The groups are shells around one centre, one inside the other: the same stretched ball of 5 dimensions in 8 sizes.
Some rows, each with its group after it:
[-1.03 -3.60 -4.07  1.41  0.56  2.01 -0.07 -0.92  1.35  0.78  1.26  1.00
 -0.14 -2.71 -0.49]
Z_405
[ 0.99 -4.61 -0.13 -0.07 -1.55 -1.05 -1.37 -0.66  1.02  1.02  1.39  1.26
 -0.58 -2.65 -0.34]
Z_46
[ 0.24 -1.55 -1.41 -0.84  1.08  0.18  1.60 -1.44  0.10  2.26  0.53  0.99
  0.06 -1.50 -1.15]
Z_159
[-0.76 -3.63 -3.02  0.69 -1.08  1.56 -0.74 -1.30  0.05  0.72  0.36  1.36
  0.33 -3.06 -0.08]
Z_255
[-1.56 -4.80 -5.07  1.94 -0.82  2.89 -1.64 -0.80  0.90 -0.21  0.63  1.41
  0.16 -3.50  0.08]
Z_899
[-0.29 -1.11 -1.75 -1.27 -0.75  0.38  1.51 -2.14 -1.47  1.71  0.53  1.53
  1.02 -1.06 -0.95]
Z_159
[-1.10 -5.37 -4.50  1.85 -0.87  2.43 -2.17 -0.49  1.24 -0.24  0.55  1.41
 -0.16 -3.69  0.13]
Z_255
[-0.67 -5.28 -3.07  1.84 -1.15  1.74 -2.11 -0.67  1.33  0.35  0.39  1.10
 -0.36 -4.44  0.47]
Z_159
[-0.43 -2.10 -3.50 -1.36 -0.55  0.72  0.72 -1.38 -1.05  0.45  1.35  2.14
  0.90  0.48 -1.66]
Z_246
[ 0.77  0.64 -0.13 -2.78  1.02 -1.20  3.58 -2.19 -1.31  2.98  1.15  1.28
  0.71  0.76 -2.08]
Z_289
[-1.63 -4.05 -5.52  1.89  0.61  3.04 -0.56 -0.76  1.39  0.18  1.06  1.19
  0.00 -2.83 -0.41]
Z_289
[ 0.00 -0.55 -2.22 -1.75  0.77 -0.27  2.71 -1.74 -0.58  1.71  2.27  1.57
  0.67  1.15 -2.17]
Z_246
[-1.79 -1.04 -4.40  0.34  0.07  2.33  1.96 -2.27 -0.75  1.24  1.24  1.28
  1.18 -1.39 -0.83]
Z_46
[-0.62 -5.15 -3.49  1.04 -1.65  1.53 -2.17 -0.65  0.61 -0.19  0.65  1.65
  0.01 -3.11 -0.02]
Z_405
[-0.63 -3.80 -3.97 -0.07 -1.02  1.22 -0.79 -0.88 -0.04 -0.16  1.38  2.00
  0.44 -0.93 -1.01]
Z_289
[-0.99 -0.92 -2.94 -0.32  0.14  1.26  2.08 -2.17 -0.73  1.73  1.12  1.21
  0.92 -1.25 -0.96]
Z_255
[-1.72 -2.12 -5.21  0.43  0.15  2.63  0.91 -1.63 -0.40  0.51  1.07  1.60
  0.94 -1.21 -0.96]
Z_405
[ 0.34 -0.30 -1.79 -2.19  1.30 -0.38  2.82 -1.65 -0.73  2.07  1.49  1.52
  0.57  1.04 -2.25]
Z_571
[-0.12 -0.63 -2.38 -2.09  0.16  0.33  2.00 -1.89 -1.62  1.57  0.63  1.85
  1.05  0.45 -1.76]
Z_246
[ 0.94 -3.34 -0.42 -0.29  0.21 -1.00  0.28 -0.76  1.41  1.70  1.88  0.95
 -0.69 -1.73 -0.99]
Z_899
[-0.07 -1.06 -1.49 -1.50 -0.85 -0.33  1.82 -2.06 -1.17  1.57  1.72  1.62
  0.93 -0.06 -1.36]
Z_255
[-0.72 -0.10 -2.28 -0.86  0.55  0.83  2.86 -2.39 -0.98  2.28  1.03  1.09
  0.98 -0.88 -1.19]
Z_571
[-1.21 -3.97 -4.68  1.75  0.85  2.43 -0.34 -0.69  1.69  0.55  1.25  0.99
 -0.26 -2.85 -0.48]
Z_246
[ 0.41 -2.45 -1.08  0.02  1.15 -0.24  1.24 -1.06  1.41  2.14  1.67  0.67
 -0.53 -1.89 -1.01]
Z_899
[ 0.80 -0.31 -0.77 -2.86  0.35 -1.28  2.63 -1.77 -1.26  2.03  1.66  1.77
  0.70  1.47 -2.29]
Z_899
[-0.67 -4.95 -3.88  1.04 -0.82  1.96 -1.96 -0.54  0.72  0.00  0.12  1.56
 -0.09 -3.21 -0.11]
Z_255
[ 1.17 -2.63  0.39 -0.85  0.26 -1.18  0.65 -1.08  0.73  2.32  0.90  0.87
 -0.52 -2.07 -0.86]
Z_159
[ 0.67  1.19 -0.07 -2.86  1.08 -1.43  4.26 -2.42 -1.34  3.11  1.85  1.24
  0.84  1.31 -2.28]
Z_571
[ 1.54 -4.58  0.37 -0.64 -1.14 -1.71 -1.24 -0.38  1.19  1.12  1.59  1.34
 -0.81 -1.93 -0.76]
Z_46
[ 0.61 -0.41 -0.10 -2.50 -0.90 -1.28  2.25 -2.23 -1.73  2.14  1.33  1.66
  0.97  0.32 -1.56]
Z_571
[-0.18 -3.05 -3.49 -0.81  0.13  0.99 -0.09 -0.81 -0.16  0.49  0.70  1.90
  0.29 -0.58 -1.38]
Z_46
[-0.58 -3.37 -2.46  0.82 -0.61  1.18 -0.24 -1.33  0.52  1.18  0.71  1.04
  0.09 -3.20 -0.11]
Z_405
[ 1.33 -4.70 -0.36 -0.33 -0.24 -0.97 -1.31 -0.16  1.49  1.18  0.90  1.22
 -0.98 -2.38 -0.72]
Z_159
[-1.81 -1.41 -4.66  0.84  0.83  2.69  1.79 -1.96 -0.05  1.37  1.00  1.03
  0.81 -1.97 -0.73]
Z_289
[-0.50 -3.67 -3.98  0.03  0.14  1.51 -0.54 -0.68  0.40  0.31  0.73  1.70
  0.11 -1.39 -1.03]
Z_899
[ 0.28 -3.43 -1.43  0.26  0.28  0.38 -0.16 -0.89  1.00  1.65  0.43  0.90
 -0.44 -2.99 -0.42]
Z_405
[ 1.36  0.11  1.29 -3.12 -0.37 -2.43  2.98 -2.21 -1.45  2.82  1.76  1.45
  0.66  0.85 -1.93]
Z_289
[-0.28 -5.04 -2.34  1.24 -1.61  0.82 -1.83 -0.76  1.11  0.35  1.14  1.26
 -0.28 -3.53  0.14]
Z_46
[-0.55 -3.04 -2.25  0.42 -1.04  1.00 -0.08 -1.55 -0.03  1.17  0.69  1.20
  0.36 -2.84 -0.17]
Z_571
[-0.79 -2.01 -3.22 -0.89 -1.53  0.82  0.71 -1.86 -1.35  0.51  1.51  2.02
  1.19 -0.26 -1.14]
Z_246

New rows, each followed by its group:
[ 0.26  1.15 -0.52 -2.80  0.21 -0.89  3.85 -2.71 -2.11  2.80  1.29  1.47
  1.28  0.94 -1.95]
Z_246
[-0.55 -1.00 -2.11 -0.38  0.53  0.92  2.02 -2.03 -0.43  2.19  0.65  0.96
  0.59 -1.79 -0.84]
Z_159
[ 0.20 -0.77 -0.68 -1.68 -0.81 -0.70  2.06 -2.22 -1.26  2.03  1.44  1.43
  0.85 -0.38 -1.26]
Z_899
[ 0.38 -1.01 -1.33 -0.90  1.84 -0.39  2.64 -1.41  0.76  2.46  1.96  0.82
 -0.14 -0.39 -1.74]
Z_159
[ 1.36  0.40  0.96 -3.09  0.69 -2.16  3.42 -2.06 -1.11  3.09  1.57  1.27
  0.48  0.95 -2.15]
Z_246
[-0.24 -1.31 -2.24 -1.72 -0.98  0.32  1.21 -1.95 -1.75  1.19  0.71  1.94
  1.14 -0.15 -1.31]
Z_405
[ 0.69 -1.82 -1.36 -1.21  1.37 -0.63  1.70 -1.01  0.68  1.92  1.80  1.18
 -0.24 -0.13 -1.82]
Z_899
[-1.03 -2.86 -3.55  0.57 -0.26  2.03  0.02 -1.47 -0.12  1.02  0.07  1.27
  0.47 -2.83 -0.28]
Z_899
[-1.57 -1.73 -4.37 -0.39 -1.46  1.98  0.82 -2.15 -1.69  0.39  1.00  2.00
  1.53 -0.78 -0.86]
Z_289
[ 0.17 -3.37 -1.32  0.62  0.29  0.30  0.07 -1.00  1.33  1.76  0.94  0.70
 -0.51 -3.16 -0.34]
Z_405
[ 1.28 -0.38  0.71 -2.91 -0.33 -2.35  2.68 -1.92 -1.06  2.36  2.29  1.57
  0.54  1.24 -2.11]
Z_246
[-0.42 -2.75 -2.76 -0.39 -0.60  1.16 -0.04 -1.39 -0.60  0.99  0.06  1.59
  0.54 -1.99 -0.62]
Z_571
[ 0.48 -2.18 -0.70 -1.40 -1.36 -0.78  0.63 -1.63 -0.83  1.43  1.27  1.62
  0.52 -0.86 -1.02]
Z_255
[-1.56 -3.12 -5.16  0.42 -0.82  2.63 -0.38 -1.37 -0.64 -0.02  0.49  1.90
  0.94 -1.69 -0.64]
Z_405
[ 0.73 -6.06 -1.50  0.80 -1.06 -0.01 -2.71  0.08  1.84  0.32  0.78  1.31
 -1.02 -3.47 -0.11]
Z_159
[ 1.02 -2.40  0.03 -0.68  0.82 -0.85  0.97 -1.07  0.91  2.46  0.83  0.75
 -0.56 -2.11 -0.91]
Z_246
[-1.30 -3.89 -4.33  2.09  0.92  2.81 -0.43 -0.89  1.59  1.00  0.27  0.71
 -0.28 -4.10  0.05]
Z_289
[-0.88 -2.83 -4.28 -0.07  0.23  1.91  0.14 -1.12 -0.17  0.56  0.48  1.68
  0.49 -1.32 -1.03]
Z_255
[-0.21 -5.17 -2.63  1.80  0.08  1.24 -1.56 -0.32  2.22  0.81  0.84  0.77
 -0.90 -4.11  0.08]
Z_405
[-1.46  0.00 -3.85 -0.37  1.05  2.05  2.96 -2.41 -1.01  1.98  0.78  1.15
  1.18 -0.94 -1.19]
Z_289
[-0.57 -1.39 -2.77 -1.61 -1.48  0.60  1.06 -2.06 -2.01  0.82  0.92  2.13
  1.40  0.02 -1.28]
Z_571
[-1.54 -2.98 -4.37  1.18 -0.19  2.74 -0.04 -1.52  0.04  0.83  0.09  1.19
  0.56 -3.23 -0.07]
Z_159
[ 0.16 -2.75 -2.78 -0.73  0.95  0.44  0.58 -0.73  0.56  1.07  1.23  1.51
 -0.10 -0.52 -1.58]
Z_159
[ 0.66 -1.33 -0.31 -1.21  0.43 -1.08  2.07 -1.60  0.21  2.33  1.97  1.01
  0.04 -0.59 -1.43]
Z_255
[-0.52 -4.65 -2.88  1.78 -0.10  1.38 -1.07 -0.66  1.92  0.83  1.17  0.80
 -0.60 -3.81  0.03]
Z_159
[ 0.52 -4.67 -1.87  0.56  0.27  0.02 -0.99 -0.19  2.00  0.87  1.58  1.10
 -0.91 -2.33 -0.77]
Z_571
[-0.03 -5.53 -2.52  1.02 -1.29  0.93 -2.41 -0.34  1.19  0.18  0.49  1.41
 -0.48 -3.56  0.05]
Z_255
[ 0.63 -1.54 -1.05 -2.17 -0.62 -1.05  1.38 -1.54 -0.98  1.39  1.75  1.86
  0.61  0.68 -1.80]
Z_255
[-1.19 -4.36 -4.06  1.50 -1.00  2.17 -1.23 -1.02  0.71  0.19  0.81  1.34
  0.17 -3.31  0.04]
Z_405
[-0.97 -0.47 -3.30 -1.57 -1.00  0.82  2.15 -2.40 -2.08  1.01  1.60  2.03
  1.64  0.68 -1.58]
Z_246
[ 0.36  1.05 -0.72 -2.66  1.10 -0.77  3.97 -2.42 -1.53  2.92  1.29  1.29
  0.96  0.94 -2.11]
Z_159
[ 0.48 -5.14 -2.01  0.01 -1.30  0.14 -2.09 -0.29  0.77  0.18  0.74  1.71
 -0.39 -2.32 -0.51]
Z_571
[ 0.72 -4.23 -1.14 -0.08 -0.55 -0.58 -0.79 -0.54  1.23  0.94  1.67  1.30
 -0.58 -1.90 -0.79]
Z_405
[-2.11 -1.16 -5.58  0.00 -0.10  3.01  1.54 -2.16 -1.41  0.60  0.71  1.77
  1.55 -0.82 -1.03]
Z_246
[ 1.04 -2.79 -0.60 -1.65 -0.67 -1.25  0.27 -0.98 -0.11  1.25  1.52  1.71
  0.01 -0.30 -1.46]
Z_255
[-1.07 -1.74 -3.92 -0.76 -0.60  1.78  0.81 -1.84 -1.46  0.78  0.25  1.88
  1.19 -0.93 -1.00]
Z_571
[ 0.01  0.22 -1.55 -2.32  0.26 -0.20  2.95 -2.28 -1.76  2.18  1.03  1.61
  1.14  0.63 -1.84]
Z_255
[-1.24 -3.59 -4.81  1.52  1.18  2.52 -0.01 -0.76  1.51  0.67  1.07  1.03
 -0.17 -2.58 -0.65]
Z_159
[-0.07  2.03 -1.17 -3.21  0.48 -0.58  4.64 -3.00 -2.69  2.81  1.38  1.63
  1.69  1.80 -2.31]
Z_46
[-0.59  0.27 -2.64 -1.42  1.07  0.52  3.40 -2.23 -0.94  2.11  1.77  1.33
  1.00  0.56 -1.90]
Z_255
[ 0.58 -2.87 -1.53 -0.96  0.28 -0.09  0.20 -0.89  0.21  1.41  0.55  1.44
 -0.12 -1.30 -1.16]
Z_899
[-0.56 -2.50 -3.41 -0.54 -0.06  1.49  0.23 -1.32 -0.64  0.93 -0.01  1.67
  0.59 -1.50 -0.92]
Z_289
[-1.39 -2.44 -4.74  0.50  0.27  2.23  0.74 -1.41  0.08  0.61  1.27  1.47
  0.64 -1.33 -0.97]
Z_255
[ 0.56 -3.64 -1.72  0.11  0.97 -0.14  0.10 -0.43  1.80  1.36  1.72  0.99
 -0.80 -1.68 -1.14]
Z_571
[ 0.51 -4.53 -1.81  0.53  0.51  0.42 -1.09 -0.25  1.72  1.16  0.49  0.99
 -0.89 -3.06 -0.50]
Z_899
